The same things were measured in two ways. Each way mixes the same 11 hidden numbers, adds some noise and spreads widely along 6 directions of its own, which tell nothing about the thing.
In the rows, 128 means zero.
Some things both ways: the first way, then the second way.
[159 124 139 131 195 121 125 124 166 127 141 135 105 138  93  98 150 110
  84 107 130 131 137 160 190 102]
[ 54 145 117 124 175  61 138  62 104 179 142 120  76 170 107 115 133  99
 110 131 170 107 126 252 115 167 104 188  86]

[119 103 151 104 125 131 120 138  99 133 108 108 147 138 175 121 117 137
  91 120 155 165 150 113 120 113]
[127  98 136 107 136  72 140 104  72 110 123 107 149 166 142 112 116 115
 176 131  93 102 155 130 153 118 144 163 113]

[115 103 119 115 129 164 112 178 127 128 140  99 121 167 134 137 122 152
  98 106 142 146 120 132 127 132]
[163  87 155 107 129 125 111 128  92 141 111 128 118 120 135 126 139  95
 151 162  90 126 115 138 128 135 131 164  99]

[130 114 109 102 106 152 110 138 131 135 149 104 137 124  99 142 111 139
 140 142 115 121 113 147 108 159]
[172 143 109  83 134 141 158 129 105 141 136 107 155 124 103 115  88 119
 171 115 102 110 132 155 124 167 121 141 122]

[147 127 106 118 118 116 126 113 148 116 153 160 112 111 106 117 160 124
 144 154 118 114 129 123 123 146]
[122 151 134 164 127 167  83 134 204 122 168 100  94 140 122 155 192 129
  88 156 144 152  97 123 128 150 146  72 165]

[117 146 102 145 140 137 102 169 125 116 110 116 119 154 131 114 118 149
 152  12 165 164  39 133 155 128]
[100 132 151 164 131  90 129 117 109 108 158 126 114 159 145 125 120 113
 108 141 123 128 143 147 143 132 131 132 141]

[166  83 117 140 140 192 129 120 135 126 140 142 112 134 139  79 122 108
 153 179 144 131 212 151 184  77]
[136 149 127 180 124 159 130 136 105 162 137 119 104 124 131 110 119 123
  95 172 115 139 103 104 142 181 118 120 124]

[153 114 103 144 108 131 131 118 122 129 155 158 121  97 107 137 142 101
 146 184 108  99 154 113 110 154]
[ 70 138 118 144 140 131  60 108 171 118 177 114 116 192 127 144 193 143
  92 155 167 150 120 119 130 111 150  92 179]

[134 142 169 107 187 164 175 111 136 151 164  73 121 145 151 104 138 155
  87 113 133 121 107 126 159  69]
[ 79 139 131  98 144 123 102 108 117 116 135 133 122 180 125 112 146 136
 110 126 121 133 196 149 136 122 121 179 106]

[132 146 125 120 143 141 153 115 136 122 129 117 103 128 161 102 132 135
 138 100 143 137  98 123 174  66]
[136 141 128  91 145 125 169 131 148  98 193 118 170 168 156 135  83 111
 209 121 130 125 137 119 159 137 117  92 163]

[ 99 150 138 150 108  79 127 133 140 145 112 133 145 115 118 154 117 114
 114 146 128  84 122 168 123 196]
[ 95 155 128  93 162  99 138  97 129 137 151 110 103 174 111 134 119 130
 103 123 150 102 173 176 116 158 115 164 129]

[129 104 107 107 137 121  88 106 139 118 121 163 137 112  94 119 119 127
 160 190  93 140 179 159 133 142]
[144 123 135 132 124 109 136 119 108  98 144 116 131 127 108 122 116 134
 111 105  98 121 164 142 114 144 141 132 134]

[134 115 142 124  87 129 128 137 126 119 116 115 135 120 127 115 114 112
 100  99 142 140  92 143 130 143]
[160  91 132  42 140 139 157 126  69 165 152 166 152  96 101 132  98 117
 189  97 136 118  85 155 107 157  87 147 116]

[135 164 172 130 186 118 140 120 121 149 121  81 137 162 125 156 115  62
  49 121 118  86 145 123 129 143]
[145 109 130 102 148 112 114 118 117 143 162 134 101 106 138 128 132 125
 157 149 138 129 127 176 125 132 117 116 133]

[132 144 120 132 192 150 126 126 166 125 145 127 116 144  89 138 148 126
 118 183  93 110 163 143 159 124]
[210 159 146 132 130 136 172 158  95 149 113  98 112  74 132 124  85 139
 102 142  84 129 142 134 127 178 118 138 109]

[155 102 109 138 101 145 137 111 139 124 140 138 108 102 125  92 147 102
 141 143 146 113 138 161 157 136]
[133 152 123 136 130 168 147 131 102 174 124  97 116 117 109 114 123 152
  89 131 133 130 116  89 121 182  98 129 116]

[124 126 132 131 130 162 133 142 135  90 120 113  87 144 108  96 136 109
 108 109 134 128  95 127 175  77]
[164 180 115 176 156 144 180 138  60 216 119  95  99 103  89 113  84 158
  76 159 144 150 110 181 116 251  66 149  75]

[109 130 143 144 146 135 144 128 126 113 126 136 120 145 156  92 173 168
 119  88 153 157 108 124 135 119]
[102 133 140 105 152 142  93 117 158 132 166 158 103 127 151 141 182 142
 100 127 143 178 134 147 131 106 127 120 126]

[144 118 132 159 171 165 163 120 145 120 144 119  86 118 133  79 177 115
  97 137 144 114 125 154 203  92]
[106  78 150  42 151 122 134 100  62 141 136 162 144 139 147 127 131 158
 125 100 133 141 164  67 116  97 104 171 112]

[119 159 147 113 155 109 128 108 106 133 127 113 132 144 143 125 134 132
 134  85 146 119 120  95 105 109]
[118 142 130 151 146 136 132 124 101 183 132 170  79  85 129  88 123 133
  91 142 141 148 137 143 112 179  76 158  66]

[151 113 170 115 124 114 154  98 106 157 138 102 155  81 138 130 117 112
  87 143 133 119 131 127 112 125]
[104 114 132 113 127 158  97 115 106 145 132 128 115 131  92 119 154 138
  86 119 137 143 134 133  93 137 108 144 120]

[135 113  99 149 120 102 111  96 128 149 139 169 152  74  87 157 129 117
 178 216  86  98 182 157  93 193]
[131 136 134  88 122 138 126 132 105 115 137 150 144 112 118 113 110 151
  82  88 113 134 168  84  94 109 128 146 145]

[141 128 132 106 115 102 152 111 140 125 158 138 118  88  98 146 144 156
 123 126  92 137  80 104 101  98]
[147 121 176 157  88 160 134 148 118  68 126  69 155 161 121 148 132 117
 104 121  62 129 134  68 148 132 160 115 160]

[161 112  66  96 131 144 115 128 144 128 161 161 126 111 140 143 154 181
 183 137 105 185 121 101 110 129]
[136 140 146 122 115 113 108 157 120 120 114 125 138 115 139 109 130 113
 133 132 115 123 129 114 125 110 121 147 119]

[143 134 126 118 134 141 157 117 117 199 178  87 170 100 161 165 113 155
 144 157 127  97 126 134  90 173]
[155  62 186  78 102 166 106 152 117  98 126 155 131 104 156 131 147 102
 164 130  85 121 134  45 132  96 121 137 126]

[143 114 101 176 128 152 129 148 128 118 139 152 108 120  98 133 132 121
 153 136 114 129 129 120 141 112]
[ 68 128 130 116 148 107 100 107  95 139 166 164 131 176 136 124 128 125
  98 138 157 147 127 134 123 108 121 149 152]

[131 140 132 127 158  85 121 109 112 106 124 157  92 140 108 125 150  91
 110  95 119 116 139  86 123  86]
[135  77 163 154 128 119 135 118  99 136 154 162 113 104 153 126 134 101
 136 140 121 149  89  96 127 141 117 116 115]

[121 136 135 133  89 153 131 147 103 122 119 104 147 131 161 136 126 127
 126 132 149 129 110  91  97 156]
[139 191  81  83 152 121 118 141 121 149 150 123 161 152 124 112 111 174
 129 134 146 129 154 125 136 135 128 130 150]

Other things, the second way, with their names:
(296): [104 212  89 150 170 152 112 112 191 173 168 111  83 159 116 124 142 150
  57 163 171 153 145 160 115 191 118 114 136]
(225): [142 128 148 126 134 150 137 130 126 149 131 115 110 123 106 133 131 112
 112 131 125 132 116 140 109 177 102 143 104]
(291): [110 136 156 176 112 135 102 139 157  75 166 123 111 171 146 125 131 104
 114 161 102 127 163 105 153 134 143 112 157]
(394): [165 183 138 184 113 175 135 165 158 140 125  80 112 120 113 131 128 131
  75 157 112 134 107  89 130 195 125 104 135]
(206): [177 143 154 142 106 136 144 163 129  88 139  92 142 129 132 133 107 117
 152 136  81 111 140 110 156 154 139 110 146]
(197): [149  77 158  53 113 146 116 143 120 121 156 212 135  84 125 121 112 104
 151 100 129 100 116  55  84 118 104 141 141]
(80): [156  96 161 149  94 166 130 139 124  92 167 118 122 111 124 141 134  94
 169 129  80 125  93 142 158 147 140  84 157]
(282): [110 128 162 157 103 125 117 146 107 101 135 108 125 148 110 125 131 117
 118 127 115 110 135 129 138 145 114 135 134]
(271): [106 141 115 103 166 106  79 111 118 184 136 168  78 133 109 112 150 138
  78 164 172 126 150 173  88 158 100 181  99]
(190): [131 172  98 136 168 126 155 126 114 188 152  78 109 136 115 115 113 129
 179 161 163 137 112 238 150 201  74 117  92]
(212): [115 110 127  26 149 137  60 115 166 135 144 214 117 107 131 114 153 103
 105 114 145 143 156 131  56  70 124 176 123]
(176): [143 146 105  74 142 122 158 126  87 164 167 168 151 103 106 116  73 133
 141  98 151 113 101 140 103 153 103 132 151]
(428): [ 90 155 144 141 148 130  95 122 161 112 167  98 105 166 134 148 154 128
  77 144 147 172 156 186 117 113 127 115 153]
(262): [139  95 153  71 101 155 120 152  65 108 137 169 163  92 108 114 117 149
 137  77 104 131 143  94 113 106 104 145 134]
(214): [ 81 168 126 196 146 105 153  94 134 120 165  85 112 212 129 125 112  96
 114 157 120 129 138 178 165 184 137 130 132]
(288): [145 114 157 125 120 171 102 142 124 119 165 130 111 129 120 156 143 131
  98 152 117 147 117 125 126 141 130 103 169]
(150): [183 118 166 152 106 141 173 157 116 110 146  78 130  91 136 145 123 111
 190 121  91 125  83 142 169 166 117  80 129]
(387): [127 103 138 120 160 100 161  97 113 141 169 105 100 126 161 129 115 131
 155 141 145 122 140 123 138 142 109 101 132]
(463): [161 165 128 110 151 131 186 136 126 121 163  67 160 152 150 138  77 136
 161 128 117 141 150 130 152 152 119  99 152]
(403): [133 116 134  42 125 182  72 155 134 135 147 198 130 119 120 111 127 122
 140 141 135 120 157  91  99 119  95 161 131]
(368): [146 127 164 145 115  61 144 141  63 112  86 105 132 132 122 108 110 133
 105 122  95  87 168 102 127 148 124 188  90]
(434): [127 130 164 145 115 134 130 132 143  88 161 132 106 124 137 139 145 127
 111 116 100 132 149 126 148 140 137 112 139]
(151): [176 124 162 160  90 182 100 173 115  94 125 156 144  87 149 112 129 142
  60 135  64 181 148  22 117 107 148 114 142]
(187): [111 116 129 100 139 171  76 123 111 190 137 173  64 102 106 114 159 135
  83 164 154 126 119 138  97 159  90 158 110]
(257): [132 127 121 145 162 109 166  97 106 166 168 117 106 129 109 132 113 100
 159 138 143 143  91 237 130 199 100 122  99]
(237): [118 158 132 213 122 128 132 111 156 109 140  35  92 165 130 121 128  87
 108 167  96 124 130 173 149 160 155  97 147]
(179): [150 159 106 118 145 129 140 117 134 146 136  94 128 154 122 117 103 125
 116 150 119 109 142 111 119 168 138 136 138]
(376): [136 163 121 166 130 154 113 137 136 138 146  96 112 131 117 129 155 149
  96 148 118 158 119 150 145 165 133 103 131]
(107): [ 82 186 107 184 141 129 127 121 102 135 160  97 136 176 101 113 111 164
  51 128 151 166 156 151 120 159 114 117 149]
(466): [142 132 140  85 128 136 131 126 143 131 129  97 119 134 137 131 135 103
 158 135 111  97 118 119 140 133 133 137 134]
(50): [152  88 157  86 119 127 112 130 100 114 134 188 131  91 154 120 142 136
 117 109  93 138 142  58 121  96 141 147 123]
(168): [124 119 140 126 106 149 109 134 100  98 142 130 157 142 122 114 107 119
  95 119  95 143 146  86 108 102 142 130 163]
(364): [140 153 144  95 139 111 113 139 164  87 167 122 129 145 122 153 136 137
 115 114 127 131 168 172 121 125 141 122 158]
(317): [127 160 129 138 121 137 130 120 139 102 158  95 117 150 117 136 129 138
  94 121 101 119 151 142 143 144 155 111 169]
(29): [ 81 104 143 114 132 119  87 126 121 132 156 170 116 155 135 109 136  93
 156 151 155 117 124 130 125 122  96 148 122]
(469): [160 108 136  67 114 150 128 146  75 122 120 155 189 131 142 108  85 118
 143 122  87 128 134  33 116  99 133 161 143]
(402): [131 161 132 131 115 164  81 152 169  87 158 142 148 159 130 138 163 137
 100 134  99 163 139 105 147 116 163 112 160]
(119): [136 149 132  91 135  95 129 151  80 138 121 166 163 120 127 104  94 120
 134 112 122 133 138 151 114 120 107 181 100]

Some of these things the first way, each followed by its name:
[139 145 123 112 162 128 137 131 120 135 155 124 125 132 122 160 140 154
 121  98  96 149  87  76 100 102]	(119)
[111 106 125 137 133 131 120 121 102 116 118 153 119 139 140 120 129 135
 148 142 121 146 171 114 116  93]	(151)
[101 156 110 129 111 107 101 161 131 121 132 134 131 142  98 184 125 122
 133 159 108  90 128  97  80 186]	(271)
[123 152 128 114 143  94 130  88 155 114 136 172 126 129 100 124 149 142
 156 145  90 123 138 129 112 130]	(434)
[125 107 103 169  96 139 120 118  77 162 137 122 161  69 103 156  93 119
 187 154 110 102 108 142  85 178]	(107)
[156 124  94 102 117 124 131 109 160 108 160 171 103  95 107 121 159 148
 172 179 106 129 137 106 133 104]	(394)
[ 97 108  91 148  98 126 101 152 120 127 131 146 115 138  95 131 105 138
 177 103 127 113 110 162 119 144]	(214)
[155 125 116  92 120 108 138  81 138 128 149 155 140 101 121 137 147 140
 144 145  83 153 126 117  92 137]	(150)
[133 134 120 118 154 145 135 116 139 146 141 132 126 143 144 121 102 131
 163 150 116 121 158 135 153  83]	(291)
[142 132 139 105  95 119 141 106 122 117 125 124 140 115 129 128 126 135
 126  80 110 166  67 111  98 121]	(262)
[124 146 163 129 115 115 128 125 126 138 114 110 172 104 128 134 114 151
 130 116 150 138 103 123 103 158]	(317)
[119 141 110 141 140 115 105 126 112 141 148 142 148 124 103 156 144 141
 158 146 118 100 140 112  75 190]	(50)
[108  98  78 168 126 164 116 162 142 123 115 145 115 133 134 105 136 171
 161 108 135 173  98 196 178 143]	(428)
[145 137  82 133  98  88 103 113 137 160 144 163 150  93 104 161 103  93
 191 177 111  73 158 158 100 217]	(197)
[137 109 132 145 119 145 144 148 108 141 143 108 117 124 136 146 117 111
 106 129 132 116 134 112 121 106]	(469)
[135 158 144 125 100 124 135 144 144 122 135 113 133 141 107 161 124 115
 112 133 126 100 121  98  96 151]	(187)
[121 148 102 146 155 152 148 132 132 145 153  97 120 101 116 149 144 152
 146 134 116 108  72 130 135 130]	(463)
[116 157 154 117 119 107 121 153 107 146 125  75 150 109 138 160 113 132
 104 114 173  98  94  89 101 149]	(179)
[106 159 109 125 126 102 116 124 143 147 144 144 167  98 102 179 129 169
 166 183  82 113 105 128  82 202]	(364)
